There are 11 hidden switches. A switch that is on adds its own fixed numbers to the row, and there is some noise. The rows also spread widely along 12 directions, which tell nothing about the answers.
In the rows, 128 means zero.
Some rows, each with its switches (1 for on, 0 for off) after it:
[135 127 122 158 129 162 130 135  70 164 136 101 133 100 131 172 117  65
 132 103 211 132 143 181 129 174 179  91 140 118 187  99 138 180]	0 1 0 1 1 0 0 1 0 1 1
[123 143 168 115 117 162  95 136 113 172 146 158 162  84 141 139 148  73
 186  88 127 155 115 159 114 169 107 104 160 167 169 144 102 123]	1 0 1 0 0 1 0 0 0 0 1
[151 130 111 124  75 133  99 101 127 148 164 124 162 138  95 200 109  90
 139 107 192 135 124 176 114 115 107  88 138 108 156 155 104 147]	0 0 0 1 1 0 1 1 0 1 0
[ 95 158 109 131 162 115 109  98 112 188 174 163 154 120 117 140  94 142
 153 119 142 119 110 132  62 154 124 131 124 135 136 128 160 104]	1 0 1 0 0 0 0 1 1 0 0
[154 137 147 114 155 137 117 113 173 112 126 102 129 118 145 144  76 140
 149 155 173  92 123 113  86 168  97 132 196 148 136 157 120 120]	0 1 0 1 0 0 1 1 1 0 0
[100  99 111 126 134 125  64  95 169 131 160 173 183 150  97 162 110 107
 136 137 136  83  88  96  96 108 105 144 112 113 149 168 115 110]	1 0 0 1 0 1 1 0 0 0 0
[147 122 100 154 172 125 109 101 167  90 150  99 108 141 106 152  75 198
  97 162 184  95 117 139  98 122 114 161 161  92 142 169 143 124]	1 0 1 0 1 1 0 1 1 0 1
[134 155 112 143 133 112 136  95 115 158 178 100 113 146 118 113  66 157
 192 151 141 128 113 165 103 151 114 149 117 136 118 121 180 104]	0 1 1 0 0 1 0 0 1 1 1
[ 94 100 149 124 121 121  84 134 126 155 181 202 177 106 127 148 143  61
 145  89  86 176 126 122 121 121 102 133 110 147 201 126 114 119]	1 0 1 1 0 0 0 0 0 0 1
[ 91 135  86 127 113 133 153  89  93 180 146 128 119 136  79 134 100 162
 126  94 154 127 125 140  81 102  99 136  92 106 109 131 165 137]	0 1 1 0 0 0 0 1 0 0 0
[108 133 133 111 118 141 110 109 152 119 122 137 141 145 112 116  69 131
 178 115 158 124 119 108 104 150  67 117 200 178 127 144 140 105]	1 0 1 0 1 1 0 1 0 1 1
[120 131 107 149 137 142  98 113 113 143 146 135 158 119 105 179  87 106
 140 110 206 108 122 154 108 158 134  98 161 121 179 124 131 138]	1 1 1 1 1 0 0 1 0 1 1
[144 113 109 139 149 167  94 116 177  95 145  93 115 137 115 131  93 158
 123 165 201  90 120 142 110 135 129 132 197 110 136 170 130 123]	0 0 1 1 1 0 0 1 1 1 1
[115 119 114 126 121 145 132 111 135 130 174 120 113 141 120 120 102 142
 114 117 119 176 174 116 110 115 103 145 160 139 179 122 146 122]	0 0 1 0 1 0 1 1 0 1 1
[ 95 112 120 115 126 167  88  94 141 137 151 180 181 121 114 161 138  91
 133  89 127 127 133 104  93 109 115 120 124 133 151 139 105 139]	1 0 1 1 1 0 0 0 0 1 1
[140 127 119 126 133 152 140 101 155 132 170  98 124 139 164 100 102 116
 150 160 107 149 178 109  96 140 135 131 163 158 126 131 135 136]	0 0 0 0 1 0 0 1 1 1 0
[125 130  95 137 107 134 132  70  95 151 129 115 155 149  96 187  83 100
 137 111 193  96 136 140  96 125 120 101 102 105 114 124 129 164]	0 0 0 0 1 0 1 1 0 1 0
[118 131 150 112 112 160  92 127 146 155 146 153 179 109 143 139 118  65
 184 117 151 127 121 145 104 167 101  84 182 165 148 154  96 121]	1 0 1 0 1 0 0 1 1 0 0
[159 143 122 132 180 163 141 119 136 123 126  87 112  94 158 142 114 163
 117 134 174 107 131 113  70 172 162 137 181 139 123 150 137 162]	1 1 0 0 0 0 1 1 0 0 0
[154 126  95 129 164 205 131  99 162 123 170 105 116 106 156 129 157 169
  88 124 110 144 175  92  70 110 166 145 168 124 128 158 120 156]	1 0 1 1 0 0 0 0 0 1 0
[153 121 129 129 138 129 104 110 171 112 156 137 169 116 141 177  80  89
 126 138 145 123 150 127  98 148 120 106 188 151 176 154 105 122]	0 1 1 1 0 0 0 1 1 0 0
[124 148 120 127 160 186 136 139 123 154 128 111 128  96 161 119 109 122
 146 115 174 116 133 122  95 197 168 103 211 169 135 139 151 141]	1 1 1 0 0 0 0 0 1 0 0
[ 91 161 142  99 178 152  77  90 164 148 136 184 178 112 113 161 130 168
 123 102 136 115 129  75  55 146  84 146 178 142 177 155  98  95]	1 1 0 0 1 0 1 0 0 0 1
[132 106 114 130 123 155  80 139 162 127 177 128 141 121 125 137 119 120
 121 135 167 132 102 145 111 136 147 119 179 131 170 169 131 125]	0 0 1 0 0 0 1 1 0 1 0
[133 145 138 133 110 145  79  91 132 156 168 152 189 126  94 187 105 102
 148 114 152 142 167 159 106 136  77  89 166 129 213 132  77  99]	0 0 1 0 0 0 0 1 0 1 1
[150 136 104 123 127 145 147  89 121 151 177 102 107 120 118 156 142 158
 123 114 148 136 129 154  76  94 112 148  79  81 106 153 133 167]	1 0 0 1 1 0 1 1 1 0 0
[137 120  98 168 136 117 169 113 110 147 169  64  85 154 135 110  78 160
 130 168 128 142 176 133 133 143 113 159 134 107 175 109 155 131]	1 1 0 0 1 0 1 0 0 0 0
[134 170 116 122 106 178 141  72 109 173 138 109 147 131  85 195 110 125
 121  89 176 134 214 143  88 130  74  92 168 109 172 126 102 132]	0 0 0 1 1 0 1 1 1 0 1
[114 132 146 117 132 188 131  78 123 161 119 106 149 117 127 129 133 105
 178 127 147  76 142 115  76 138  94 118 102 123 109 126  88 153]	0 1 0 0 0 0 1 1 0 1 0
[109  88  96 141  73 118 126 127 131 126 158 122 120 172  90 115  77 110
 133 131 139 161 143 140 161 106  90 131 159 130 159 140 162 116]	0 0 1 1 1 0 0 0 0 0 1

New rows. What belongs after each?
[ 90  97  63 136 142 180 137 111 120 135 153 134 132 128 115 146 109 114
  82  86 171 121 142  84  82 117 184 122 140 122 144 124 172 178]	1 1 1 1 1 0 1 1 0 1 0
[ 91  92  72 139 102 165 140  98 106 151 160 137 143 152 108 145 105  79
 105  98 148 131 155 116 118 100 163 114 103 112 133 119 162 168]	0 0 1 1 1 0 0 0 1 1 0
[118 115 107 139 112 102 150  85  91 139 136 134 138 139 110 157  75  97
 138 109 125 134 144 128 111 116 106 137  88 129 117 109 159 147]	0 0 1 1 0 0 0 0 0 0 1
[169 100  87 135 100 174 119 102 162 103 181 100 146 128 124 166 143  93
 104 134 137 150 176 140 104  96 156 123 153 117 147 166 108 170]	0 1 0 1 1 0 1 1 0 0 1
[140 136 124 131 128 188 134  96 104 156 125 106 140 104 125 173 140 111
 126  97 181 119 162 137  90 136 125  95 139 108 137 133  93 178]	1 0 0 1 1 0 0 1 0 1 0
[127 136 131 113 144 129 139  89 137 140 150 131 130 114 122 152 102 144
 139 118 140 113 115 129  69 122  90 149  98 121 116 144 133 142]	0 1 1 0 0 0 1 1 1 0 0
[ 96 125 104 138 147 124 128 142 114 131 138 127  98 140 112 117  67 168
 112 108 179 148 104 124 128 153 138 154 177 143 172 129 199 121]	0 1 1 0 1 1 0 0 0 1 1
[ 87  87 127 131 166 136 107 129 148 118 143 137 118 131 150  95 100 126
 125 149 130 113  92  87 115 140 139 167 127 134 144 134 156 133]	0 0 1 0 1 0 1 0 0 1 0
[157 153 164 116 144  93 137 113 104 135 134 142 141  99 165 181  71  96
 164 100 149 150 109 153 104 179 116 113 135 168 136 122 136 149]	0 0 1 0 0 0 0 0 1 1 0
[141 139 150 131 174  90 119 121 119 134 135 125 108 100 132 173  94 168
 100 126 174 124  93 139  94 150 109 163 121 106 164 140 139 140]	0 0 0 0 0 0 1 1 0 0 0
[114 123 107 120 120 144 119 109 151 135 170 141 131 139 114 130  99 140
 115 118 105 168 170  95 104 118 100 143 188 153 174 141 148  96]	0 0 1 1 0 0 1 0 0 0 1
[ 95 105 118 142 162 187 122 148 131 132 120 101  93 109 114 114 114 148
  96 125 204 103 119 122 117 155 141 142 187 114 176 139 156 138]	0 1 1 1 1 0 1 1 0 0 1
[123 122 144 141 128  88 138 111 106 155 154 121 116 123 120 127  87 131
 171 139 128 131 110 155 113 133  69 146  84 119 134 121 134 124]	1 0 1 0 0 0 0 1 0 0 0
[107 141 132 129 121  95 137 123  90 171 152 133 113 130 117 134  60 126
 174 100 164 147 104 139 107 160  84 124 134 153 155 100 177 116]	1 0 1 1 0 0 1 1 0 1 0
[108 143 150 114 177 139 116 121 160 139 145 140 127 114 138 137 102 169
 116 123 147 129 142  93  82 159  82 150 184 134 195 141 117 109]	1 1 0 0 1 0 1 1 1 0 0
[ 94 116 148 147 167 184 113 140 135 165 143 108 117 104 128 127 115 135
 109 140 167 109 158 127 121 160  94 131 182 100 244 121  99 104]	0 1 1 1 1 0 1 1 0 0 0
[139  90  98 137 121 164  93 137 176 102 183 132 142 127 145 121 131  97
 104 146 111 163 149 121 125 120 170 133 199 154 165 170 135 130]	0 0 1 1 1 0 0 0 0 0 1
[157 129 116 118 164 137 103 119 170 105 136 131 138 111 135 188 108 154
  84 117 187 114  94 130  91 130 143 146 166 115 142 190 130 153]	0 1 0 1 1 1 0 0 1 0 0
[115 141 124 130  85 186 128  94 108 195 183 120 160 128 123 125 137  85
 199 112 108 146 172 149 107 138  92  93 127 139 168 114  96 121]	1 1 1 0 0 0 1 0 0 1 0
[ 96 112 136 125 185 149 118 120 161 126 153 134 101 116 132 125 116 171
  80 127 138 119 117  99  90 120 105 180 132 102 179 150 137 125]	0 0 1 0 1 1 1 1 1 0 0
[122 105 118 137 131  96 133 120 119 141 186 127 100 123 118 149 100 144
 113 117 141 164 106 154 114 103 103 166  80  95 183 123 154 141]	0 1 1 1 1 0 1 1 0 1 0
[ 98 132 122 112 146 152  74 123 153 163 175 194 188 100 134 160 137  92
 142  98 137 130  99 126  79 146 138 115 149 142 169 161 114 120]	1 1 1 1 1 0 0 0 1 0 0
[123 105  87 135 121 166 159  83 112 132 133 106 136 133 109 175 119 111
  81 104 154 114 175 113  92  95 136 130  98  93 133 133 121 191]	0 1 0 0 1 0 1 1 0 0 0
[ 90 117  81 128 141 228 105 127 147 163 154 133 148 114 123 114 139 109
  96 114 171 106 159  95  79 142 191  95 219 142 145 153 151 132]	0 0 1 1 0 0 0 1 1 0 0
[ 73  85 106 145 172 149  97 110 163 129 163 139 126 153 118  98 111 138
 100 169 125  93 134  75 112 118 135 180 125 100 173 132 152 110]	0 0 0 1 1 0 1 0 1 0 1
[ 89 118  84 145 145 146 126 113 141 145 131 108 130 159 109 100  59 143
 134 161 184  76 135  98 100 159 146 126 184 139 123 134 179 117]	0 1 0 0 0 0 0 1 1 0 0
[108 110 158 122 110 162 106 131 127 149 107 127 144 114 127 129 119  93
 162 122 167 103 103 148 137 152  81 109 151 127 144 150  94 135]	0 0 1 0 1 0 0 0 0 0 0
[146 126 107 129 123 145 146 119 124 122 144  95  90 125 131 119 100 157
 129 120 156 157 127 143 113 130 136 144 159 138 112 142 171 148]	0 0 1 1 1 0 0 0 0 1 1
[130 123 150 102 134 159 115  87 166 136 139 138 151 108 141 115 152 124
 169 131  91 113 132  93  65 111  79 144 116 141  90 160  87 136]	1 0 0 1 0 0 0 1 0 0 0
[127 155 107 136 159 202 124  87 127 178 137  74 117 121 124 116 119 164
 147 151 181  77 152 116  65 160 139 120 176 118 121 131 132 124]	0 0 0 1 0 0 1 1 0 1 0
[125 106 147 109 139 124  97 109 158 105 125 156 161 125 149 136 112  93
 170 125 129 103  73  98  97 137 122 141 115 159  94 158 119 152]	1 0 0 0 0 1 0 0 0 1 0
[ 91 140  94 128 150 221 102  96 141 186 154 107 126 134 104 103 149 178
 117 137 163  95 158  93  78 132 138 133 179 102 153 143 129 107]	0 0 0 1 0 0 1 0 0 1 0
[148 105 117 143 144 158 133 116 156 101 163  75  96 128 157  95  97 115
 157 168 133 123 127 129 106 139 150 152 152 148 114 138 157 143]	0 0 1 1 1 1 1 1 0 1 1
[137 116 129 118 119 112 109 122 161 133 173 124 124 142 131 122 100 132
 154 155 133 136  99 132 113 129 104 151 143 136 135 162 147 111]	0 0 0 1 0 0 1 0 1 0 0
[136 106 115 116  91 133 121 122 146 110 151 139 163 137 136 152 100  78
 140 103 145 161 145 121 115 133 129  99 174 166 148 148 124 160]	1 1 0 0 1 0 0 1 0 1 0
[174 125 107 129 128 160 111 119 164  99 184  95 124 127 146 149 122 126
 109 141 159 161 152 149 104 135 171 128 187 137 151 162 137 156]	0 0 0 0 1 0 1 1 1 1 1
[128 125 121 118  93 138 117  67 142 129 128 137 186 152  92 181  89 106
 159 108 155 108 159 119  98 112  57  96 135 122 138 144  74 140]	1 1 0 0 1 0 0 1 0 1 0
[ 96 122 134 141 171 185 132 109 130 164 161 101  97 124 137 100 128 157
 138 145 135 109 149 110 102 140  99 156 123  94 173 113 125 125]	1 0 1 1 1 0 1 0 1 1 0
[114 134 140 133 131 147  88 118 140 163 152 153 179 120 120 165  97  87
 152 123 154 106 125 147 119 161 105 102 162 135 198 146 102 104]	0 1 1 0 0 1 0 0 1 0 0
[ 84  76 104 131 124 141  98 103 148 128 151 158 172 139 103 147 104  82
 121 126 137  91 115 104 102 108 121 129 107 117 150 144 122 139]	0 1 1 0 0 0 1 1 0 0 0
[103 103 119 138 153 177  91 158 141 134 142 118 111 114 122 121 118 146
 105 122 215 111  92 133 122 160 147 120 196 114 187 152 141 135]	1 0 1 0 1 0 1 1 0 1 0
[110 112 150 136 154  93  96 117 140 112  96 144 152 127 118 167  45 115
 131 141 193  80  93 125 121 163  74 120 164 131 167 141 113 116]	0 0 1 0 1 0 0 1 0 0 0
[114 106 138 134 153 159 118 142 154 133 147  84  62 129 122  84 120 205
 122 158 170 116  92 135 132 125  87 175 153  88 163 156 141 114]	0 0 1 1 1 0 1 0 0 1 0
[ 99 126 153 135 138 126  79 115 116 161 131 157 166 110 111 144 104  87
 190 127 174  89  80 158 104 160  85 115 120 128 144 131 112 116]	1 0 1 1 1 0 0 1 0 0 1
[136 140 129 144 161 150 109 131 144 154 157 101 118 102 133 128 111 166
 122 152 167 123 129 160 103 160 116 135 186 113 192 153 111 111]	0 1 1 0 1 0 0 1 0 0 0
[ 89 141 121 132 142 193 137  95  97 170 100 106 130 120  85 159 112 137
 109  95 204  90 175 113  95 144  92 115 159  96 176 111 115 139]	0 1 0 1 1 0 1 1 0 0 1
[ 97 152 114 121 100 144 111 108 102 188 174 146 143 129  99 132 104 114
 164  93 150 165 142 153  97 137 102 106 159 149 162 118 151 103]	0 0 1 1 1 0 0 1 0 1 1
